The rows are grouped in 4 ways, from coarse to fine. Each group lies inside one group of the grouping before and may be the whole of it. The rows also spread widely along 15 directions, which tell nothing about the answers.
Known rows, each followed by its group in each grouping:
[  3.8 -14.0  17.0  42.1 -35.7  -1.0 -42.1 -21.7  -9.2  -1.0  17.2  -2.2
 -15.9  39.3  -8.7  12.9 -37.7   6.9 -20.1  18.2 -50.4 -38.1  15.7  -8.8
  39.2 -22.7] : k_642 zevo k_819 ketez
[ -5.4  19.6 -27.6  30.2  11.0 -25.7 -10.4  30.9  43.4 -25.9  -6.0  13.9
 -23.3   5.9   2.4 -10.2  -7.0  -0.3   9.8  -5.6 -15.3  -4.6  10.0 -20.1
  31.4 -10.7] : k_642 Lofo k_302 falop
[-34.4  28.2   6.6  14.3   4.4  14.2  -2.7  34.5  42.9 -64.5 -38.2 -37.1
 -41.8   2.1   3.0  -3.3  29.1   0.1  23.2  11.4   7.2  17.5 -21.4   8.1
 -16.9 -44.6] : k_353 Givos k_426 bodu
[ 12.8   9.7  -8.5 -10.4 -11.6 -51.9 -49.5  -4.0  -1.2 -16.6  44.0  18.0
  29.2 -49.1  10.2 -62.8  11.0 -29.5   7.1  13.0  39.5  42.4   8.8 -44.0
 -19.9   6.8] : k_353 Givos k_775 bekuz
[-54.3 -20.2   3.8 -14.4  -5.2  -6.2   8.7  20.3  29.7 -34.8  17.8 -21.1
 -29.3 -36.5  -0.1   2.9   0.3  -3.8  12.8  -4.5  -9.7  -7.6  35.6   6.3
 -13.5  -1.9] : k_642 zevo k_26 dum
[-27.0   5.1 -51.1  35.1   0.9  -4.1   0.8 -18.1  23.4   7.3  61.9 -21.9
   4.2  -6.4  12.7 -12.8 -15.3  24.7  -2.5  49.4 -62.5 -16.7   0.5  35.1
  15.8 -24.4] : k_642 Lofo k_302 fabud
[ -4.4 -30.9  -9.3  12.9  11.4 -51.2 -38.0 -13.0  16.5  30.8  25.0  45.6
 -13.9 -24.3   4.7 -25.6  19.8  -9.7  -8.6 -16.7   8.5  18.9  23.5 -47.1
 -11.1  24.8] : k_642 zevo k_26 giki
[ -4.3 -32.3  -5.9  43.2  34.5 -24.5 -63.0  -7.4 -10.5  30.2  34.7  79.0
 -31.6  -6.2  32.1  10.8 -31.9  -2.0  27.0  40.1 -27.7   2.8   7.2 -23.3
  17.3  -8.6] : k_353 Muk k_263 Varov
[ -3.2 -10.1 -19.5  13.9  -8.0  31.5 -40.5  -9.8 -33.4 -44.8   0.0  -7.9
 -15.1 -41.6  21.9  -9.7 -16.0  15.8  41.5  50.7  16.5 -19.7 -16.1   7.4
 -16.4 -50.3] : k_353 rabu k_335 sapul
[ 17.6  13.3   1.7  -1.9 -34.0  -2.1 -11.1 -12.2 -31.6 -31.8  54.8  -1.0
   3.8 -14.5  -1.7 -13.1 -30.0 -19.6   4.2  20.4 -13.9 -34.3  29.3 -17.5
  10.1 -22.5] : k_353 Givos k_775 fimuv
[-14.5 -17.9 -24.2  21.6 -13.5  -9.2 -57.4  12.6 -29.7  -8.2  31.5  20.4
  22.8 -26.0  33.5 -48.3 -35.9  -2.6  -2.6  53.9 -12.2  12.3 -26.1  16.4
   3.3  -1.0] : k_353 rabu k_335 gigo
[-36.4 -52.2 -25.3  20.6  47.8  23.1 -54.4  -4.0  21.0  -1.5  45.9  24.9
 -41.6  -3.3  23.4  23.0  22.6 -13.8  27.6  22.5  -8.8  15.6 -18.3  -9.2
   2.9   3.9] : k_642 Vaz k_539 kasi
[ 10.9  26.6   4.8  -9.9  24.6 -53.3   4.0   3.5   9.6  10.4  47.1  10.5
   8.0 -32.0  -8.6 -23.2 -10.1 -17.5   1.2   3.3 -18.2  18.4  43.6   8.4
 -12.1  19.8] : k_353 rabu k_335 gigo
[ -4.2  -1.8  -6.5  32.1  17.6 -11.3   9.4  21.0  13.9  13.4  -8.6  17.1
 -35.3  23.1  10.1  -5.2  18.0  -4.7 -15.5  -8.7 -27.7   7.3 -12.3  -1.8
  -9.1  12.5] : k_642 Vaz k_539 kasi
[ 40.4  19.4  -1.1  32.0  13.4 -23.8  16.8  30.1  -0.2 -17.5 -29.3  29.6
 -33.6   9.4   0.4   2.0   5.5  -3.5  15.6 -23.1   9.7  -6.6  17.9 -43.8
  -4.0   0.6] : k_642 Lofo k_302 falop
[-14.2 -39.8  10.8  54.4  -3.3  12.2 -59.1 -14.4 -17.6 -20.2  -8.4  -7.4
 -10.6  18.5  -5.0 -10.5 -22.1  24.1  -8.7  12.3 -12.0 -33.9   7.5   3.2
  13.7  10.4] : k_353 rabu k_335 gigo
[  6.4   1.8 -15.7   7.3  22.5   5.8 -36.2  13.2  13.7 -24.4  15.4   7.0
  -8.1  11.3  -4.2  -5.9  12.0  -6.6  -2.5   2.3   1.0 -13.8 -14.2  -6.1
  22.3  36.9] : k_353 Givos k_426 bodu
[ -6.2 -41.3 -27.6  33.9  24.4  11.5 -48.9 -16.5   9.2  -2.8  33.3  24.7
 -28.4  16.1  -3.6   8.3   9.5 -21.7   1.3  -2.9 -11.3   4.1   5.1 -30.3
  22.5 -29.5] : k_642 Lofo k_302 falop
[  4.8  61.8 -24.6  34.8  -7.4 -17.3  -3.8  -0.7  24.2   2.7  10.7 -16.6
  -9.8  -1.2  41.8 -46.1  21.2  23.7   2.4  40.7 -12.4 -13.5 -38.7   6.9
 -24.5   4.8] : k_642 zevo k_26 giki
[-31.8 -11.0 -15.1 -30.3  21.1 -25.5 -48.4  -7.0  47.3  13.1  10.8  35.1
 -50.7 -50.9  20.4  -2.8  28.2  -6.9  23.0  -0.6  14.2  -2.6   4.1 -27.2
  -7.5  13.5] : k_642 zevo k_819 ketez
[-17.1   2.5 -17.2  -4.1  10.7  -8.2 -54.0  21.0  40.1 -24.4  34.3  25.2
 -28.1  -0.8   7.7  16.7 -20.8 -23.6  19.4  15.2 -22.7  -7.4   2.7 -15.5
  53.2  -7.9] : k_642 zevo k_819 ketez
[ -2.1  -3.1 -45.7  39.3  23.1   4.2  -6.8  14.3  25.7 -25.4  -3.1   7.7
 -27.1   4.5   3.3 -10.6  20.9   1.5  10.6  -6.5   1.2  -0.8  -8.4 -21.7
   8.7 -22.2] : k_642 Lofo k_302 fabud
[-19.2 -14.0 -12.9  10.6 -32.1 -14.2 -10.8 -46.0  -2.3  15.2  51.0  -3.0
 -18.5 -25.8   7.2 -41.6  12.7 -12.1 -24.3  -6.2 -12.3 -28.0  32.9 -25.7
 -24.3 -23.4] : k_642 zevo k_819 ketez
[ 19.2  11.7 -20.6  36.7 -21.5 -28.1  -7.0 -49.0   9.7 -22.9  23.8 -37.1
  12.1 -21.0 -22.9 -49.9  18.7   4.7  -3.9 -13.6  17.7  -1.8  46.3 -38.0
 -20.9 -49.6] : k_642 Lofo k_302 falop
[ 12.4   9.1 -19.0   0.6   4.2  -1.2  23.4  48.6   0.6 -39.0  -1.6  18.2
 -13.8  -6.4   3.9   8.1  10.8 -12.1  16.9  11.5   2.2  22.2 -22.9 -19.7
  -2.4 -14.5] : k_353 Muk k_263 Varov
[  6.5  -6.0 -27.9   1.7 -16.7 -20.3 -32.1 -25.9  30.9 -21.7   7.2 -17.6
   2.4 -23.6 -14.8 -36.2  46.1   5.1  -6.4 -19.4  38.5   0.2   3.7 -51.2
  -7.9   6.1] : k_642 Lofo k_302 falop
[-16.6  22.9   3.0   3.3  20.8 -14.8 -19.4  16.2   3.9 -18.6  34.8 -41.0
  21.6 -24.9  18.4 -52.2 -24.0 -11.7  -1.8  27.7 -13.4   9.5  12.9  62.2
 -23.8  31.7] : k_642 zevo k_819 ketez
[ -6.1   7.2 -57.3  -3.6  -5.5 -10.2  30.9 -16.2  18.1 -17.9  36.1 -29.4
  15.2 -52.3  -9.9 -18.7  38.0  32.8  12.1  32.9  -1.7  13.0  -8.2   4.2
 -26.5 -22.7] : k_353 Givos k_426 bodu
[-15.1 -23.2  19.1  -2.6  -1.3 -31.5 -39.9   7.5  14.0   7.8  15.5  27.0
 -22.8  -2.2  -1.5  -1.1  -8.0 -35.5  -7.7  -6.3 -18.9  32.1  18.4 -17.8
   7.7 -10.6] : k_642 Vaz k_539 kasi
[-21.2 -10.5  14.0  70.0  -1.8 -10.8 -29.0   5.6  16.0 -38.4  -9.8 -43.7
   1.2  15.0  -0.5 -18.1  -9.0  22.9  10.8  26.8  -9.4  25.7   8.4  10.9
 -12.3 -25.1] : k_642 zevo k_819 ketez
[-24.4   6.5   8.3  32.1 -29.7 -26.3 -45.0  19.8 -19.6  -8.8  51.3  50.5
 -17.5  -3.0  52.0 -57.7 -42.1 -35.9 -10.3  15.3 -17.0 -36.3  18.8 -34.5
  10.5  18.8] : k_353 Givos k_775 bekuz
[ 31.6 -13.4 -26.7 -39.1  12.3  -2.0  41.7  40.4 -21.5 -14.2 -30.5   3.4
  -0.2 -33.8 -30.4  34.1 -16.8   6.2   9.7   5.9 -22.2  23.4  -4.6  38.9
   2.8 -14.7] : k_642 Vaz k_539 kasi

New rows, each followed by its group in each grouping:
[ 38.1  -2.1 -40.6  -3.4 -20.6   9.9   7.7  12.7 -15.1 -50.7   7.3 -12.5
  20.1 -28.1  -8.7   0.2  44.4  21.0  23.2  26.9  42.1  21.2 -46.0 -41.6
 -17.4  -0.7] : k_353 rabu k_335 gigo
[ 15.9  45.1  -5.7  10.7 -16.7   9.6  -4.5  14.1  15.9 -28.1  17.9 -12.8
 -24.0  25.7  15.5   6.4   9.8 -16.7   8.3  26.2 -18.8  -5.2 -28.4 -14.1
   9.6 -32.3] : k_642 Lofo k_302 falop
[  3.7 -14.9   9.7   1.0 -27.6   0.6 -43.9 -37.3 -12.0 -36.0  41.2 -34.3
  16.9 -18.4 -16.6 -14.9   7.5   2.2   4.6  21.5  16.2  -7.0  14.5 -20.4
  -8.5  -6.1] : k_353 Givos k_775 fimuv
[ 10.9  -3.1 -42.4  23.4   1.9 -38.8 -27.1  -3.0  42.2 -10.1 -10.6   3.9
   5.8 -11.3 -24.9  -5.3   4.6  27.3   5.9   3.8  -9.9  18.6   0.0 -20.3
  34.4 -15.6] : k_642 Vaz k_539 kasi
[ 31.2  39.2 -19.8   6.1 -39.1 -45.7 -40.0  -9.6  16.8 -13.2  36.5  -1.6
  31.0   6.8 -15.5 -57.3 -16.2 -37.2 -32.9  -6.5 -13.9  13.8  10.2 -28.7
  37.7 -26.5] : k_642 Vaz k_539 kasi
[  0.5  -0.2  19.2  38.4  -6.5 -58.3   8.6  36.2  10.2  -4.4  -8.3  27.8
 -16.0   1.9   4.9 -35.0   0.3 -19.4 -13.1 -29.1   1.4  28.4  35.2 -42.8
 -18.6  13.7] : k_642 zevo k_819 ketez
[ 38.0  59.6   4.8 -27.3  -9.6   6.4  11.7 -27.8   2.3 -27.1  19.2 -53.1
  -9.3 -17.4  -9.3 -11.8  23.8 -13.2  10.5   7.1   9.8 -18.2  10.3   5.4
 -30.8 -29.6] : k_642 Lofo k_302 falop
[-28.6 -33.5  28.3  -4.8 -42.7 -29.4  10.5  37.2  -2.9 -27.3  13.1  12.7
 -19.1 -22.0   6.3  -8.9  -8.8 -17.0  -7.4 -20.3   2.8  -5.8  39.8 -42.4
 -13.6  32.1] : k_642 zevo k_819 ketez
[  2.3  26.8  10.8  23.9   6.3 -51.3  13.9  14.0  33.8   6.6 -27.3   8.1
 -32.3  -4.4  -3.8  -1.8  -5.8  15.2   7.2  -6.7 -24.6   2.0  33.7  -8.1
  -4.5 -11.2] : k_642 Lofo k_302 falop
[-19.1 -37.1 -34.6  23.2 -11.7  -6.1 -51.1 -42.6 -11.6  22.1  29.2   6.4
  -0.8 -27.1  19.3 -58.4   3.5   7.3 -25.9   7.5  -1.2 -28.0   4.6  -5.7
 -13.9   8.3] : k_642 Lofo k_302 falop
[ 31.0  -6.6  28.6 -41.8 -29.7 -15.0 -15.5  38.1 -24.7   2.4 -36.6  34.6
 -10.7  15.8 -13.6 -12.5  22.7 -39.4 -50.6 -31.3  12.6  16.1 -33.0 -28.0
  -3.2  43.9] : k_353 Givos k_426 bodu
[  0.7   2.1 -25.6   3.0  19.7  -4.0 -19.4  -6.1  15.5 -12.5  48.4 -46.6
  35.1 -10.3 -11.7   2.1  -5.4   7.3   9.5  56.2 -32.0  46.3 -14.2  51.1
   3.4 -19.4] : k_642 Lofo k_302 falop
[  3.4  12.7  19.1  28.2  30.8  28.1 -17.6  20.8   2.7 -42.0  21.6 -35.8
 -16.8  18.1  32.2   2.9  34.6  -6.2  32.7  31.5  22.3  14.3 -31.5   2.5
 -40.7  36.8] : k_642 Lofo k_302 fabud
[-24.7 -42.4 -34.0  13.1   1.8  12.7   1.2   8.5 -20.0 -15.9  21.2  -3.8
  -4.4 -25.0   5.0 -29.1 -12.3  -9.5 -12.2  -1.3 -12.5  -9.8  16.7  17.2
 -11.9 -10.6] : k_642 Lofo k_302 falop
[ 20.4 -33.1 -24.6 -42.4  26.5  12.8 -21.1  20.7 -28.2   5.4  15.2  23.9
   1.3 -22.4  -7.4  11.4   2.1 -33.5  -6.0  10.3  -4.1  36.1 -27.5  24.0
  -2.5   0.5] : k_642 zevo k_26 giki
[-16.2  18.1  24.9  16.4  17.2 -16.9  -4.0  15.1  43.8 -37.0  44.0 -19.5
 -28.8  -5.5  16.5  33.8  10.0   8.7  53.8  28.6  -4.1  -1.0  27.2 -22.9
  -8.2  26.3] : k_642 Lofo k_302 falop
[ 32.7  16.0 -20.1 -52.0  20.4  23.3  12.1  -2.5  -6.3 -31.8  38.3 -17.8
  -5.3 -24.3 -27.5  13.1  32.6 -24.8   6.2  -8.7  14.3 -12.8  -1.3   1.2
  -7.2  13.1] : k_353 rabu k_335 gigo
[-26.2 -35.0  15.2 -29.7 -37.9   7.9 -46.0  37.3  -8.6 -36.0  -1.9   6.9
  -5.0  -4.6   0.7  -4.5  -2.6 -27.0 -18.7   8.4   3.9  15.6 -31.1 -11.8
  12.7  14.5] : k_353 rabu k_335 gigo
[-11.9 -26.6  -7.4  12.1 -32.5  -8.7 -34.1 -21.5  10.1   1.2  14.9   4.2
 -10.8   7.1 -16.2   1.3  22.6  -0.2 -21.5  14.0 -17.1  19.2 -18.3 -31.3
   9.2 -39.2] : k_353 rabu k_335 sapul
[ 47.0   1.2  21.8 -14.4 -28.3 -29.4 -67.1 -22.7 -12.2 -10.5  -7.8  18.7
   5.1   4.3 -37.6   3.9 -12.1 -20.0  -8.7   0.7   5.9  14.4   7.5 -40.8
  32.3 -34.0] : k_353 Givos k_775 fimuv
[ -7.8  14.0 -39.0  26.4  10.2 -22.7 -24.4 -13.3   7.0 -18.8  65.5 -21.9
  28.0 -43.2  20.7 -45.9 -20.2  -0.6  26.5  50.8  -9.7  23.2  17.7  18.7
 -12.6 -33.8] : k_642 Lofo k_302 falop
[-14.9  -7.0 -40.8  67.8   7.1  -2.9  21.9  17.9  10.1   5.6   2.5  25.2
 -39.0  18.7  17.8  13.5 -15.5  22.0   9.0  28.8 -62.1  -3.1  -9.9   4.4
  15.4 -52.6] : k_642 Vaz k_539 kasi
[ -0.4   1.0  44.0  38.4  -0.2  13.7 -22.3   7.6 -33.5   9.0   6.0  14.6
 -39.9  41.2  28.3  -1.9   1.0 -24.2 -13.5  23.4 -26.8   3.9 -22.6   3.1
 -28.7  -9.5] : k_353 rabu k_335 gigo
[ -6.7 -19.7  -0.5  14.7 -16.6 -40.5   4.4 -36.9  -3.6   8.5  54.0  -5.4
  11.8 -32.9 -20.0 -19.7  -2.9  15.2  -9.8   5.1 -19.1 -10.3  59.3 -15.5
 -15.2   4.5] : k_353 Givos k_426 bodu
[  6.9 -14.4  17.3  16.3 -12.4  12.3 -30.3 -19.4 -14.3 -17.7 -23.4 -30.3
  -5.3  12.3 -22.1  -5.2   9.0  18.1 -17.6   7.9  -3.3 -13.1  -6.8  12.5
  -8.7  -2.6] : k_353 Givos k_426 bodu
[  6.6  11.0  -1.2   5.3   9.1 -28.2 -12.8  18.2  22.8 -24.3 -31.1 -23.4
  13.5  -5.8 -33.4  -3.8  -4.1  18.8  -1.7  14.3 -13.9  35.2  -1.2  27.8
  10.0 -12.7] : k_353 Givos k_426 bodu
[ 24.7   2.3  23.3 -41.0 -48.4  -0.9   0.4  21.4 -37.1  -2.5  12.3  18.8
 -14.6  -9.8  11.7  31.4 -19.8 -15.7   0.8  33.1 -22.6  -5.7 -19.1  -8.5
  -1.0  -6.5] : k_642 zevo k_26 giki
[-40.7 -31.2 -27.8  27.7  -1.1  16.1 -15.6  32.8  20.0 -26.5  16.8  -2.0
  -9.9  28.9   2.7 -10.0  26.9 -10.5 -25.2  11.2 -21.4  23.8 -45.0  -3.5
  13.1   2.7] : k_353 Givos k_775 bekuz
[ 13.5  -3.5  36.5   4.8  24.9 -16.6  15.4  21.3  -9.4 -11.7  26.2  -2.6
  -7.4   9.2 -12.0  19.9  10.6 -11.2   6.2   3.6  -9.4  20.0  20.3  -0.9
 -23.5  43.8] : k_353 Givos k_775 fimuv
[  1.5 -48.2 -12.4 -25.8 -14.6 -13.2 -20.6 -11.0 -24.1   0.8  -5.6  28.7
 -12.1 -62.0  -7.5  14.6  -1.3  29.1  17.8  16.5  12.8 -13.8   8.6 -20.2
 -10.6   9.8] : k_353 rabu k_335 sapul
[ -0.3 -17.2 -13.9 -23.1  13.8   6.6 -36.4   2.0 -10.4 -14.4 -10.5  16.4
 -29.4 -39.7   8.0 -13.8  -0.6 -25.2  14.4  -4.4  20.0  -0.1   5.6  -2.4
 -13.3 -26.1] : k_642 Lofo k_302 falop
